The same things were measured in two ways. Each way mixes the same 9 hidden numbers, adds some noise and spreads widely along 5 directions of its own, which tell nothing about the thing.
(in the rows, 128 means zero)
Some things both ways: the first way, then the second way.
[133 106 124  97 153 134 122 110 138  66 141  95 128 127 170  90 108 141
 132 149 174 156 140 138  92]
[ 60 156 158 174 158 146  95 207 141 100 124 102  70 133 183 110 144 114
 174 140 136 161 142  92  49]

[187 148 115 117  75 133  77 152 105  78 137 158  66 169 137 175 171 144
  96 120 140 170 105 123 143]
[151 144 201  96  94 142 139 155 137 141 140 134 163 136 124 108 157  38
  97 132 166 160 152 157 121]

[108 136 102 143 107 158  93 109 118 123 157 144 142 158 131 105 159 142
 117 133  84  70 135 127 158]
[121 133  99 158 132 147 120 141  89 132 143 122 112 135  96 127 137 122
 154 138  90 111 128  73 165]

[128 183 138 145  75 120 123 182 102 185 103 133 139 163  46 129 162 145
 118 141  72 103 109  86 168]
[143 164 150 131  92 122 102 138  95 140 127 124 138  91 113 123 163 137
 117 150  74 126 146 124 147]

[127 121 109 136 124 124 127 105 150 128 110 133 117 126 105 130 125 107
 115 127 120 125 126 152 114]
[176 110  92 154 127 110 115 116 110 158 113 116  97 146 111 133 103 128
 113 104 113  90 123  95 166]

[136 120 140 141 143 127 158 117 167 162  77 113 114 126  85 114 114  89
 125 133 144 173 160 140  63]
[145 133 117 153 106 117 118 120 127 135 103 126  76 151 151 154  94 129
 109 102 128 102 121 140 114]

[ 79  74 126 107 131  98 151 144 136 149 149 101 202 112 178  95 110 126
 180  76 148 109 164 120 166]
[121 117 127 121 140 159 116 131 143 122 121 137 152 115 107  98 133 121
 130 150 113 139 119 131 144]

[ 83 128 120 149 106 135 107  99 107 113 188 157 141 104 147 178 123 136
 137 169 157 111  90 152 177]
[133  82  88  90 143 132 160 118 154 124 139 114 159 139 107 144  88 134
 123 123 174 130 127 128 148]

[130 133 116 144 128 171 114 123 148 135 117 129 116 156 112 110 148 114
 122 107  65  96 146 136 116]
[112 154 129 163 147 116 113 135  85 106 119 162 101 136 125 124 142 169
 151 115  53  97  90 112 103]

[162 149 107 149 100 152  81 112  92 104  77 159  51 162  92 136 156 125
  89 166 105 134 130 125  84]
[164 142 164 120  73 123 104 156  86 146 143 124 122 118 127 161 144 100
 123 116 127 135 153 121 132]

[187 153  91 120 111 159  61 106 112  58 161 131  91 154 159 126 170 115
  99 125 123 140 107 125  97]
[127 125 144 127 132 159 108 149 121 124 127 134 127 110 116 145 134 107
 155 129 112 120 133 110 125]

[103 116 127 153 147 143 151  80 126 127  93 149 103 132 138 118  86 133
 118 162 116  97 159 163  98]
[149 122 118 121 121 108 131  94 112 146 141 128 117 135 143 130 118 132
 133 125 159 147 130 141 168]

[128  86 151 135 145 157  88 123 112 107 105 168  98 116 162 104  96 117
  99 119 139 127 145 148 130]
[121  93 169 112 106 135 154  77 135 130 145 158 153 156 115 145 155 144
 145  92 169 111 150 146 125]

[ 64 120 133 132 145 114 170 114 141 185 123 132 172 119 109 119 115 136
 150 135 119 112 145 114 125]
[102 139 109 132 141 134 137 162 122 109 131 122 123 142 122 118 114 131
 131 141 113 131 114 114 116]

[135 184 139 148  86  93 151 129 116 170 102 144 116 174  76 130 115 144
 115 182 112 118 125 119 105]
[100 147 122 154 108 159 101 114 151 139 136 186  99 148 128 124 110 159
 129 163  98 145 111 159 132]

[148 128 109 124 121 144 125 115 123  69 132 115 103 130 150 151 120 140
 121 132 118 115 112 160 138]
[109 166  59 227 144  72 131  98  96 150 132 122  62 172 147 122 139 164
 106 124  75  85 107  77 123]

[136 130 152  93 136 150  83 165 145 126 136 140 108 154 128 116 144 122
 133 111 112 179 109  80  80]
[ 97 141 148 122 109 142 142 145  86  78 113 121 172 117 101  93 178 133
 116 130  84 119 111 134 107]

[157 187 136 129 113  98 154 128  84 145 171 116 177 126 173 126 111 124
 130 120 124  98 104 105 143]
[124 145 116 132 119 149 126  86 111 149 139 119 101 113 136 131 128 114
 166 158 140 145 146 135 202]

[ 91 124 145 154 145 158 155 104 124 155 145 185 134 118 142 158 112 152
 104 120 104  91 128 154 184]
[149 148 122 105 147  86 178 142  96 139 138  78 143 141  87  84 127 119
 126 132 130 114 155  91 193]

[ 80  96  85 152  89 113 108  91 100 107 136 134 135 135 154 128 124 137
 156 155 137  72 155 156 154]
[162 100 156 107 112 152  92 166 104 131 143 130 118 131 151 128 122  68
 151 118 182 186 129 129 138]

[155 125 136 145 135 137 146 110  94 114 121 147 109 110 185 155  98 115
 114 104 134 119 137 153 134]
[156 134 103  98 115 128 131 125 139 171 157 138 139 123  74 143  89 156
 128 162 109 127 156 117 206]

[ 88 149 186 109 156 101 188 164 157 186 118 104 177  93  90 128  57 123
 156 140 107 133  79 112 119]
[106 107  80 145 147 107 126 103 126 119 136 127 113 142 147 126 113 189
 136 125 138 137 110 126 128]

[106 136 135 135 113 126 129 128 135 143 132 136 138 139 110 127 115 133
 131 149 120 116 120 131 135]
[ 94 151 148 168 141 116 120 146  94  96 110 130  85 154 159  95 151 145
 149 108 107 124 107 120  83]

[133 133 115 119  97  98 146 140 104 105 123 124 118 137 147 168 118 151
 143 125 130 120 117 136 148]
[125 146  94 166 120 109 141  84 139 155 149 166 126 162 138 119 135 120
  78 146 124 136 105 149 133]

Other things, the second way, with their names:
k299: [124 104 107 101 114 132 158 134 121 114 156 140 154 154 119 159 107 114
 116 117 167 142 113 141 120]
k132: [133  97  98  78 139 187 141 196 148 114 133 121 165 147  43  93  66 112
 134 157 121 139 125 102 181]
k402: [124 130  74 144 148 124 130 180 115 129 128  83 109 144  93 109  97 140
 131 142 102 114 135  62 156]
k936: [133 121 143 103 132 106 157 128  74 102 144 131 180 137 111  82 168 119
 118 118 133 150 107 133 140]
k471: [125 119 111 107 158 156 144 152 145 106 115 151 114 153 125 133  63  99
 137 123 137 127  86 149 120]
k617: [130 134 141 114 109 135 109 151  93 112 130 123 122 111 133 137 130 136
 151 130 121 145 129 131 132]
k704: [151 101 129 142 129 121 150  73 173 173 134 135 146 148 125 148 142  80
  87 109 172 100 147 129 129]
k405: [ 54 144  88 180 144 125 160 141 109 106 169 134 121 169 135 135 156 129
 136 137 123 129 108  88  81]
k589: [114 157 160 142 143 125 119 170 118 111 108 136  94 145 133 100 122 137
 145 119  98 118 120 120  97]
k387: [159 117 133 128 119  99 117 127  95 129 127 117 121 130 158 129 136 115
 118 101 152 141 120 130 121]
k167: [147 122 114 171  94 133 139   6 128 200 160 153 110 155 122 133 160 102
 126 137 158 116 157 135 224]
k59: [115 147 108 155 134 122 118 120 158 155 137 137 108 133 138 131 118 136
 113 155 117 132 134 126 128]
k692: [126  82 133  93 120 142 162  62 190 150 143 140 184 131  95 143 132 147
 114 127 176 112 161 153 152]
k569: [115 132 106  98 128 150 138 118 165 149 152 142 143 117  92 149  92 161
 142 168 121 130 148 134 174]
k775: [125  87 134 107 101 153 104  66 145 113 120 163 152 106 154 145 135 162
 129 125 157 155 110 198 125]
k283: [132  62  66 121 129 151 143  95 160 140 155 145 155 152 103 176  94 131
 119 117 169 117 116 119 141]
k762: [132 119  92 151 123 119 124 101 109 143 156 131 125 134 154 148 139 101
 117 132 154 151 115 124 140]
k196: [123 120 159 106 146 120 152  88 153  98  94 177 139 143 136 126 110 157
 120  94 123  96  89 194  88]
k209: [132 166 152 113 136  97 127 120 109 120  99  96 133  82 140  88 153 151
 128 145  96 127 137 144 149]
k737: [161  91 172 132 116 128 102 158  89 124 129 115 117 142 140 134 155  91
 149  73 162 128 140  96 105]
k909: [125 116 139 120 114 164 130 109 172 157 141 140 123 138 115 145 111 109
 138 142 160 131 159 136 155]
k47: [129 104 127 109 152 128 137 108 151 123 119 135 160 116 103 129 129 158
 129 120 117 101 128 129 129]
k968: [104 103 112 129 145 113 150 123 120  90 122 141 126 169 134 112 115 168
 131  99 142 123  93 139  96]
k922: [133 148 150 125 112 140  95 127  99 131 134 171  63 140 159 141  90 145
 182 129 129 158 113 161 152]
k63: [144 125 151 119 127 104 107  78 133 135 106 118  99  94 191 152 127 147
 146 112 164 136 138 171 126]
k806: [184 139 137 119 112  99  85 128 107 182 138 102  89  91 134 156 113 152
 159 133 123 128 179 101 193]
k682: [142 162 135 116 104 104 138 125  95 137 147 160 151 138 107  99 140 135
  96 149  94 147 112 152 157]
k322: [132 136 106 137 135 116 128 158 104 125 135 118 148 129 107 106 142 121
 106 138  98 129 117  99 131]
k571: [ 73  94 120 132 162 161 142  77 194 102 112 163 150 137 132 106 129 165
 131 138 143 123 103 168  98]
k824: [103 101  95 130 127 171 119 166 175 129 145 141 135 152 104 137  90 126
 120 150 139 144 126 115 116]
k130: [134 101 116 118 136 133 130 136 146 139 156 164 146 156 109 134 109 131
 123 126 143 140 117 125 125]
k497: [122 139 150  82 141 135 126 146 127  73  80 152 135 107 140 114  91 160
 129 124  97 129  79 195  96]
k223: [129 108 180  70 106 165 109 175 121  99 133 138 161  97 116 155 129 122
 161 122 140 150 139 144 106]
k752: [198 150 182 112 108 108 129 109 144 182 105 115 123 120 117 114 129  76
  94 120 135 105 168 145 175]
k369: [ 90 109 114 171 139 134 121  78 174 141 137 166  85 154 161 186 117 169
 154 108 147  98 131 131  83]
k204: [156 116  88 163 116 143  98 140  91 157 148 120  87 152 127 131 111  86
 138 132 137 146 124  86 178]
k637: [145 146 119 143 117  86  96 162  89 132 141 126 111 122 161 134 135 142
 113 129 114 161 114 119 106]
k676: [138 107 143 113 127 116 140 118 138 135 148 153 152 150 131 135 131 120
 113 113 162 140 125 141 111]
k92: [100 116  87 153 130 133 149 152 126 113 144  93 102 162 165 162 111  74
 123 116 186 140 121 106  90]
k801: [138 159 153 119 135  76 150 111 107 107  78  80 163  76 131 107 178 149
  90 112  82  77 134 139 107]
k976: [ 86 117 176 103 149 164 106 136 104  77 144 193 165 107 124 122 168 162
 188 129  98 153  95 148  91]
k484: [130  82 139 106 160 152 145  78 166 134 145 172 147 139 146 168 118  85
 149 105 192 131 111 155 116]
k266: [117 160 165 154 142 108 125 123 129 132 109 128 104 133 153  93 156 125
 128 124 116 121 133 134 108]
k570: [ 87 155 133 182 163 152 116 139 160 151 137 111 120 108 137 118 182  74
 140 162 114 123 157  75 110]
k207: [125 138 178 142 126 114 100 186 101 106 125 139 131 131 146 106 168 117
 121 110 109 145 117 118  62]
k102: [137 157 147 134  99 146  62 233  57  97 121 134  99 122 121 105 124 136
 145 139  58 162 103 104 110]
k401: [145 134 121 132 146 119 115 127 162 160 125 113 101 122 157 129 102 102
 123 143 159 146 142 131 142]
k71: [ 92 138 175 135 131 140 156 185 159  98 119 156 124 191 126 110 121 101
 109 103 137 117 113 138  39]
k634: [129 136 111 117 124 128 135 126 132 137 139 129 149 116 110 128 125 127
 113 152 117 132 130 130 151]
k521: [ 83 183 132 184 111 112 162  96 137 133 144 158 107 175 190 123 163  59
  72 143 152 152 100 176  73]
k478: [142 156 126 117 113 108 161 165 117 145 136  82 138 131 104 141 126  86
 100 133 128 108 162  98 141]
k464: [137 120 125 140 127 127 129  94 119 140 129 131 123 129 129 138 141 119
 132 118 133 111 132 124 145]
k848: [109 134 133 160 136 103 152  66 125 125 123 133 131 134 168 129 174 112
 108 111 146 114 114 151  98]
k347: [155 167 117 140 133  85  90 203  70 139 135  83 110  95 128 117 140 133
 127 144  76 140 141  66 139]
k728: [124 158 124 160 144 108 121 124 122 145 131 122 105 132 157 101 144 104
 120 145 126 146 123 121 133]
k351: [145 137 152 128  93 124 115 183  80 128 139  89  86 145 151 138 125  83
 149 111 165 154 155 102 130]
k666: [140 114 122 136 120 129 105 154 116 143 154 127 140 127 113 134 143 122
 128 134 127 144 141  91 134]
k7: [112 133 129 114 105 145 140 126  95 110 139 122 139 125 110 133 138 134
 146 136 123 133 133 130 151]
k83: [126 157  63 142 111 114 120 147 115 143 131  83  91 116 125 143  86 162
 123 164 102 131 143 103 172]
k278: [154 127 128 135 109 137 113 158 102 142 128 102 102 134 119 135 116  96
 136 121 130 125 146  97 155]
k215: [105 144 164 139 144 109 129 144  96 100 122 131 109 144 149  86 154 150
 155 113 122 139 119 127 102]
k385: [157 125 115 138 122  97 141 111  85 141 135  99 101 149 158 128 128  90
 126 102 172 138 128 119 154]
k636: [140 126 129 114 136 121 121 125 159 147 127 116 156 102 119 113 134 128
 105 151 127 138 146 129 142]
k121: [160 105  89  52 125 121 142 107 156 151 157 147 200  91  70 156  85 182
 109 167 120 138 135 149 197]
k251: [125 124  68 157 118 133 128 124 118 136 145 144 114 155 117 151 101 132
 109 135 112 121 102 116 137]
k727: [157 109 150 112 106 118 113  82 121 141 108  97 100  96 163 164 125 142
 157 101 170 118 164 149 151]
k337: [110 120  88 144 131 100 141 126 101 105 137 135 118 150 137 153 119 173
 125 107 117 112 100 120 100]
k980: [128 138 133 136 138 111 105 137 104 113 101  90 118  92 151 107 151 143
 136 128 108 129 129 119 122]
k15: [144 131 157 114 109 131 120 160 108 135 141 118 127 126 126 138 133  99
 141 123 144 141 150 114 134]
k111: [103 118 146 135 102 144 106 128 134 125 148 134  97 148 185 125 127 118
 152 136 199 197 136 159 113]
k813: [ 79 137 117 153 147 154 142 100 166 122 119 146 131 131 119 127 138 139
 127 147 102 101 121 134 109]
k202: [ 89 117 171 135 100 173 114 153  90  87 150 173 103 159 148 164 142 116
 185  99 148 148 112 139  75]
k898: [121 148 144 149 143 103 113 129 118 125 118 108  94 115 193 128 148 111
 139 120 150 147 129 133  95]
k259: [ 89 145  99 148 135 138 138 104 125 120 121 112  77 129 139 150 103 163
 172 137 119 106 134 123 147]
k452: [100 138 136 134 142 144 133 100 157 121 103 112 106 109 163 139 125 117
 146 132 147 119 135 153 116]
k971: [110 107 102 113 139 127 142 152 131 101 134 117 159 111 114 178 122 149
 129 117 119 104 122 106  86]
k638: [113 120 104 120 142 139 132 146 155 129 146 144 130 147 125 128  96 129
 128 147 145 153 118 130 128]
k788: [107 119 190  88 116 131 109 129 124  79 105 155 153  97 139 128 148 199
 154 111 112 133 122 179  79]
k270: [117 130  85 122 128 156 140 111 185 164 148 110 132 121 119 137  95 100
 115 183 160 152 153 131 181]
k477: [100 151 161 102 136 103 136  92 128 100 119 149 185  81 131  92 182 193
 118 153  89 140 117 177 112]
k277: [ 53 136  98 176 121 128 177  90 142 101 140 143 105 183 155 160 136 139
 118 112 149 101 109 141  65]
k818: [136 105 145 103 143 143 106 148 148 128 126 130 139 108 123 131 117 140
 150 130 136 140 139 123 126]
k871: [137  93 146 125 138 119 127 139 149 134 150 176 166 168 106 108 139 139
 104 111 139 137 115 126  97]
k87: [117 115 137 127 135 153 106 122 137 120 116 142 122 108 121 150 127 159
 159 122 105 107 129 126 120]
k635: [156 126 144  93 121 123 138 141 130 142 129 114 126 124 118 148 100 117
 136 120 149 122 152 130 151]
k483: [132 139 113 171 118  82 148  75 107 145 125 108 104 148 156 130 157 126
 103 106 140 101 133 124 131]

Some of these things the first way, each followed by its name:
[109 122 156 142 115 158 106 181 141 181 135 116 163 130  98 106 151 101
 152  96  99 128 136 101 155]  k223
[101  58  97 143 120 179  55 103 143  75 110 144  91 142 132  90 142 121
 118 136 121 102 166 172 137]  k737
[149 154 137 109 134  99 170 136 129 133 104 107 128 126 114 133 105 137
 119 135 131 149 113 120 105]  k59
[ 70  67 127 142 110 117 144 136 144 170 124 147 155 114 120 147 139 128
 154 102 166 138 168 142 184]  k71
[168 176 117 108  72 102 141 170 103 106 152 105 116 163 130 185 163 161
 141 126 136 156  96 103 150]  k521
[126 140 153 158 109 177 134 148 137 121 164 104 132 135 139 148 126 125
 149 145 139 129 134 155 159]  k83
[146 106 104 118 110 117 100 126 114  88 115 117  93 139 178 146 117  97
 167 111 132 143 137 130  65]  k102
[ 80 104 115 134 121 133 107 113 128 123 153 131 154 109 128 131 129 126
 147 145 135 109 116 137 155]  k283
[136 141 135 104 141 115 177 146 147 135 118  99 149 135 127 120 113 144
 134 103 106 124 126 123 127]  k728
[122 123 142 157 110 212 110 169 157 149 151 135 128 154  90 140 193 139
 118 102  98 128 150 138 203]  k478
[131 128 156 109 133 106 160 179 128 154 124 101 172  95 124 137 106 118
 145  85 125 138 104 113 167]  k483
[119  93  96 148 127 147 141  88 152 119 190 112 157 119 203 152 145  92
 172  80 160 125 167 166 135]  k471
[148 136 130 108 153 118 136 123 134 134 107 123 131 124 124 103 116 113
 113 112 113 140 121 113  85]  k464
[137 111 115 112 153 138 140 127 148 125 151  96 173 108 165 104 133 102
 142  62 113 115 137 129 136]  k484
[143 134 130 128 122 112 143 126 133 139 130 135 131 124 135 147 118 113
 123 111 135 141 119 135 126]  k589
[152 135 110 149  95  77 163 117 100 166  88 149 133 124 102 149 140 124
  91 108 146 124 146 137 167]  k752
[123 147 141 126 141 101 168 116 108 152 112 131 141 114 129 131 100 131
 124 142 134 131 124 116 110]  k209
[136 186 118  97 123  83 145 132 106 132 119 114 135 127  95 146 118 141
 128 157  93 125  64  86  91]  k762
[113 114 138 115 152 172 106 157 149 132 149  99 152 100 116 123 155 104
 153  98 113 152 110 106 127]  k971
[124  92 134 133 123 183  93 145 151  98 166 124 136 125 156 123 141 118
 133  94 132 124 136 156 182]  k47
[100 132 111 144 100 126 136 129 104 117  97 119 106 130 101 159 117 143
 150 167 102  96 117 143 137]  k637
[108 123 144 117 137 115 165 154 131 163 125 109 166 114 135 127 117 127
 154  92 117 126 134 108 140]  k634
[ 93 119 126 158 104 142 117 129 106 147 137 127 148 129 133 125 130 122
 154 139 120  91 147 133 154]  k617
[124 131 153 125 146 150 130 123 144 124 113 149 101 140 125 122  93 135
 110 141 106 129 120 142 103]  k215
[125  96  94  89 143 146 121 132 137  84 147  81 174 147 159  49 169 167
 123  92 127 105 173 116 166]  k570
[ 89 133 161 134 124 144 140 159 117 159 112 136 135 142 105 120 110 158
 137 148  97 106 133 114 154]  k477
[164 133 163 101 137  84 165 169 125 156 133 101 178  99 158 120 100 103
 134  72 161 163 116 105 138]  k909
[106 137 161 121 136 137 139 157 137 159 144 117 158 117 112 125 127 126
 144 133 140 156 118 104 134]  k277
[110 159 149 158 124 127 162 117 104 178 134 148 153 125 119 133 113 138
 117 149 118 100 132 125 155]  k569
[127 142 135 125 130 109 131 139 127 166 128 110 172 113 109  99 126 102
 130 116 121 125 119 102 122]  k87
[147 172 122 142 107 142 146 116 151 121 133 121 116 159  82 139 138 147
  98 171 123 130 117 152 135]  k401
[136 118 126 125 117 142 120 122 124  76 173 122 119 122 190 165 114 129
 147 123 156 137 115 157 144]  k638
[152 151 139  88 169 104 152 116 143 140 114 119 138 131 123  90 118 125
 105 124 138 175 124  89  52]  k813
[148 158 149 130 121 158  95 142 112 123 156 146 114 145 145 134 131 120
 123 131 112 136 104 109 115]  k7
[141 156 129 104 111 141 106 158 139 111 146 131 110 149 107 161 149 141
 126 120  92 143  75 109 130]  k322
[124 123 138 108 111 146 108 185 161 136 101 117 114 151  71 124 145 134
 134 111  83 141 112 114 135]  k207
[ 95  72 119 106 165 118 125 122  97 121 130 109 175  98 226  82  94 105
 179  62 113  83 163 110 111]  k976
[ 86  98 130 145 150 168 124 107 138 120 117 132 112 113 132 132 111 119
 147 145 116 117 139 150 107]  k337
[124 157 159 145 170 145 172 105 145 178 132 118 163 122 126  84 100 106
 118 140 126 129 149 122  84]  k259
[115 137 129 148  98 138 117 147 112 154 132 137 142 135 102 136 147 130
 127 126 104 102 122 122 177]  k15
[154  53  75 125 129 180  65  78 127   4 125 140  59 141 196 113 154 139
  94 123 177 140 181 193 133]  k704
[ 61 138 158 123 114 126 142 178 133 195 144 155 170 129  94 153 120 154
 154 105  56  83  89  97 193]  k936
[144 120 121 110 147 138 108 104 131  75 125 117  99 129 152 112 111 123
 120 155 149 155 122 137  69]  k980
